The rows come from 4 hidden closed curves, with some noise, and rows from the same curve form a group. Each curve winds through 6 dimensions. The rows are also pushed far along 4 directions, which tell nothing about the answers.
In the rows, 128 means zero.
Some rows, each with its group after it:
[131  90 115 117 143 135 130 192 157 116 122 171 147 116 183 115 111  74]  z946
[132 150 154 142 150 118 157 171 130 162 160 104 124 107 136 126 125 148]  z904
[176 135 175 149 130 170 148 121 136 105 148 130  81  90 136 140 143 162]  z618
[108 137 142 130 143 126 144 209 132 176 164  96  87 142 178 143 103 113]  z904
[141 126 151 152 122 125 122  99  96 111 129 123 115 116 110 124 165 148]  z618
[ 92 158  69 115 142  88 143 154 121 187 138  72 183 167 133 134 112 145]  z127
[ 94  94  82  85 136 115 111 138 156 145 115 159 154 145 165 119 101  74]  z618
[140 101  99  94 114 143 117 122 146 125 108 169 129 138 151 107 119 101]  z904
[130  99 164 116 130 144 103 170 155 109 125 175  77 129 150 123 110  77]  z946
[123 132  77 121 136 115 135 118 130 159 111 114 177 148 132 110 131 151]  z904
[115 110 105 120 124 111 144 149 132 131 119 153 158 126 152 119 122 108]  z946
[116 133 120 148 146 122 132 155 141 141 141  93 138 140 139 131 134 140]  z946
[127 111 116 115 118 135 130 148 125 132 133 143 121 122 171 139 103  88]  z618
[136 132 105 116 136 137 117  64 131 126 114 128 159 114 112 141 122 145]  z127
[154 109 127 124 114 146 122  88 117 110 118 160 115 104 141 128 127 122]  z618
[103 127  76 115 134  92 143 154 134 159 127 118 186 154 146 124 124 132]  z904
[128 119 110 132 112 130 135 115 134 105 109 140 148 139 117 139 142 144]  z618
[122 106 132 114 119 128 112 176 134 150 124 159 102 137 160 121  96  72]  z946
[139 109  94  92 145 152 121  90 153 128 115 151 156 115 146 127 123 122]  z127
[146 106 156 142 132 138 101 129 130 103 101 175 105 117 125 112 120 105]  z946
[122 146  92 106 128 116 144  81 119 146 134 100 175 129 105 131 145 161]  z946
[ 62 151 120 163  95  70 130 194  84 137 146  72 122 179 131 194  95  91]  z618
[133  98 118  90 105 159 117 125 150 111  98 194 125 121 137 124 102  77]  z618
[130 110 141 114 126 146 141 142 152 120 144 146 109 109 153 127 130 108]  z946
[122 122 146 142 125 124 117 118 126 109 116 137 123 133 102 128 147 134]  z618
[ 96 141 118 118 114  98 145 198 122 155 147 105 118 163 150 125 108 105]  z127
[ 99 140 161 166 116 118 126 178 108 122 146  94 104 142 118 150 126  99]  z904
[158 120 147 139 158 146 133 131 126 143 128 145 112 101 158 118 126 147]  z904
[114 119 181 186  80 117 116 163  68  90 139 119  59 141 131 165 140  89]  z904
[139 137 102 111 136 116 142 123 125 158 131 120 160 128 134 117 132 154]  z946
[151 120 199 148  74 144 120 156 100 102 147 155  46 107 121 126 128  77]  z904
[134 115 128 120 160 156 126 139 177 118 123 146 143 109 146 120 114 117]  z127
[153 131 145 131 160 170 129 128 159 135 135 121 106 109 143 111 132 146]  z904
[130 102  97 120 140 129 117  82 152 108  92 161 168 132 114 110 151 150]  z618
[141  99 118 100 116 143 110 130 139 129  98 193 123 119 148  98  97  76]  z127
[101 169 135 167 137 108 137 130 110 144 144  53 141 147  88 142 140 165]  z904
[127 137 153 159 139 141 138 124 146 130 138 109 121 113 115 133 137 151]  z127
[159 147 194 158 123 139 150 111 101  97 156 117  87  86 105 140 158 162]  z946
[155 169 173 150 132 141 139 100 119 138 154  96  85 101 103 135 123 174]  z127
[119 114 116 127 129 125 162 231 154 147 158 119 124 143 193 141 122 109]  z618
[159 100 156 117 102 154 118  87 132  94 107 193 111  88 111 103 135 100]  z904
[128 138 159 145 121 120 137 177 102 138 146 123 109 113 138 134 109  99]  z946
[133 175 151 150 121 124 144 129  86 152 160  70 103 119 116 156 117 152]  z618
[166 111 161 140 157 174 147 154 167 136 164 129  90  82 178 139 133 135]  z127
[174 109 160 106 141 175 114  72 156 111 110 188  97  87 120  94 134 142]  z946
[164 132 143 146 167 153 122 116 129 139 117 135 121 105 139 109 128 162]  z904
[144 127  92  98 151 150 127  51 143 134 116 127 169 113 119 121 145 167]  z127
[ 85 137 109 149 127 100 135 151 105 135 143  73 154 159 125 168 142 130]  z127
[121 143 160 170 108 114  99  73  71  75 103 117 126 128  56 152 149 134]  z618
[154 141 142 162 136 139 124  68  97 111 124 106 132 110  93 140 170 181]  z127
[118  96 110 138 111 134  96  75 124 104  71 173 166 128  92 119 138 104]  z127
[ 97 129 144 151  85 113 104  99  83 110 102 136 118 133  82 141 110  78]  z946

New rows. What belongs after each?
[150 147 147 130 154 153 150 166 158 156 154 113 101 107 160 135  98 144]  z618
[109 137 102 103 119 125 146 141 139 158 131 117 145 148 126 135 115 130]  z618
[100  89 106 121 102 107  88  80  99  85  87 170 155 140 111 131 135  77]  z618
[153 141 128 127 152 141 131 128 144 173 135 116 119 122 139 105 124 162]  z946
[104 134 139 137 111 116 145 177 126 165 147 108 105 145 136 130 122 116]  z127
[ 86 164  80 130 141  97 152 146 124 153 144  54 185 159 126 162 116 150]  z618
[129 107 126 130  97 125 129 136 125 121 121 154 131 122 132 116 136  95]  z904
[108 111  93 121 102 115 128 103 123 130 107 141 166 139 121 119 138 112]  z904
[132 129 127 124  95 117 126 109  86 123 129 134 125 124 112 140 131 114]  z946
[ 73 134 122 157 108  98 136 120  91 135 135  83 135 156 112 163 143 125]  z904
[ 75 113  97 128 136  96 117 109 112 115  99 134 174 148 116 155 126 114]  z904
[107 147 131 147 178 112 165 203 154 165 170  73 148 125 159 135 130 154]  z904
[109  95 102 126 128 130 109 120 130  96 104 152 162 135 136 144 135  93]  z127
[124 151 150 159  78 107 139 138  74 137 158  81  78 152 113 151 148 146]  z904
[128 137 137 146 156 130 141 155 145 124 151  98 123 118 153 146 125 143]  z618
[124 114 136 125 128 129 133 122 132  94 126 147 137 112 124 133 140 118]  z946
[137 128  72  99 143 129 130 138 161 148 115 127 175 153 145  96 124 141]  z904
[134 115 129 136  96 139  99 109 104 113  96 153 114 138 115 118 120  90]  z904
[129 149 125 126 108 123 135 135 126 146 140 100 127 144 109 115 133 138]  z904
[122 146 156 160 120 121 153 170 126 130 157  90  95 138 130 163 135 154]  z618
[112 125 170 160 122 129 134 174 101 133 156 108  62 129 162 163 127 111]  z904
[149 126 163 157 143 157 136 119 155 119 130 131 111  96 120 124 139 149]  z127
[150 154 120 119 144 120 131 121 132 139 130 112 140 133 113 112 128 172]  z904
[122 124 124 121 127 123  99  83 104 122 107 142 138 119 108 119 119 105]  z618
[116 153 158 156 146 115 129 124 108 130 134 102 129 121  98 141 129 151]  z904
[139 138 129 130 142 134 163 169 134 157 166 100 135 105 162 127 129 132]  z946
[ 78 141 112 118 112 105 137 157 117 135 137  96 150 163 113 155 123 104]  z618
[ 91 140 154 167 115  95 116 123  84 105 120 113 132 134  83 159 132 115]  z904
[154 128  93 119 159 149 161 121 172 144 126 121 171 121 145 113 150 191]  z618
[144 145 103 134 196 135 147  65 146 147 120 103 183 106 118 116 157 225]  z904
[ 68 119  78 112  91  93  89 122  99 114 101 123 177 176  99 157 104  52]  z946
[133 117 112 135 142 130 140 161 140 129 140 123 138 122 173 139 120 124]  z618
[117 149  73 108 182 112 137 126 165 177 119  97 203 148 123 102 127 182]  z946
[138 131 118 130 126 129 145 130 136 147 129 126 131 132 136 129 132 157]  z618
[143 163 135 147 190 133 148 136 159 165 159  73 138 114 136 120 133 198]  z618
[134 132 148 132 113 125 115 134 107 147 128 137  97 128 123 125 113 111]  z946
[108 144 155 145 113 109 103  97  82 119 126 113 104 130  91 147 116 109]  z618
[146 134 139 130 131 136 136 158 123 154 144 125 104 114 161 128 104 121]  z618
[157 108 141 114 105 154 116 160 147 115 124 167  98 121 146  99 115  85]  z904
[145  81 106 102 162 174 107 119 197  98  82 198 172 103 150  81 118  87]  z904
[120 139 133 136 149 125 127 131 120 127 140 102 137 119 127 133 128 126]  z618
[154 138 146 153 170 139 137  82 118 125 124 122 133  97 121 128 155 194]  z904
[ 84 122  80 125 114 103 130 109 109 144 112 107 178 164 112 142 148 131]  z127
[ 92 146 152 141  88  93 142 139  76 122 143 114 117 129 100 158 122 101]  z946
[123 140 123 121 144 130 135 145 145 151 142 113 123 125 149 144  91 128]  z618
[144 107 132 116 120 150 119 144 128 119 123 164 110 104 168 131  95  77]  z618
[136 133 130 140 132 135 123 104 130 129 111 130 154 112 100 106 135 135]  z904
[142 181 169 166 144 125 142 141 101 154 158  67 105 116 104 140 128 173]  z618
[148 163 175 158 105 101 145 106  78 123 152 103 104 110  82 141 155 178]  z904
[ 99 145  54  96 138  98 130  91 117 144 110  98 204 165 110 124 134 154]  z127
[115 104 123 122 100 134 123  94 117 106 121 139 123 132 123 147 147 112]  z127
[111 152 142 143 115 104 107  84  73 130 126  99 121 131  87 140 127 125]  z618
[114 120 128 110 117 131 138 141 145 140 141 133 103 134 143 141 121 118]  z618
[177 153 177 175 137 151 141 129 114 117 145 108  88  91 128 141 131 171]  z618
[114 145 165 158  80 111 122 146  88 102 142 100  86 149  92 148 138 109]  z904
[116 120 120 136 146 133 135  92 155 125 110 135 146 124 116 111 142 153]  z946
[ 90 154 100 133 131  85 136 130 123 128 129  85 184 158  90 141 139 149]  z904
[135  97 107  97 130 151 115  92 171 111  89 189 146 122 127 115 116 117]  z618
[116 126  73 114 190 124 139 145 167 156 119 109 187 144 164 118 125 162]  z904
[104 123  85 126 133 122 130 130 138 133 120 107 157 160 140 131 139 134]  z904
[106 128 137 154  97 107 116 128 108 110 106 136 124 142 100 134 120 105]  z127
[138 103 142 114 125 142 110 115 141 120 110 174 112 119 124 108 132 110]  z618
[108  97 101 122 124 121 134 140 146 115 120 150 153 135 154 126 134 102]  z946
[111 118 111 128  98 124 104  98 107  99 101 134 123 159 111 138 135 110]  z904
[ 83 125 130 152 109 111 121 131 127 119 120 114 136 146 101 156 121 105]  z127
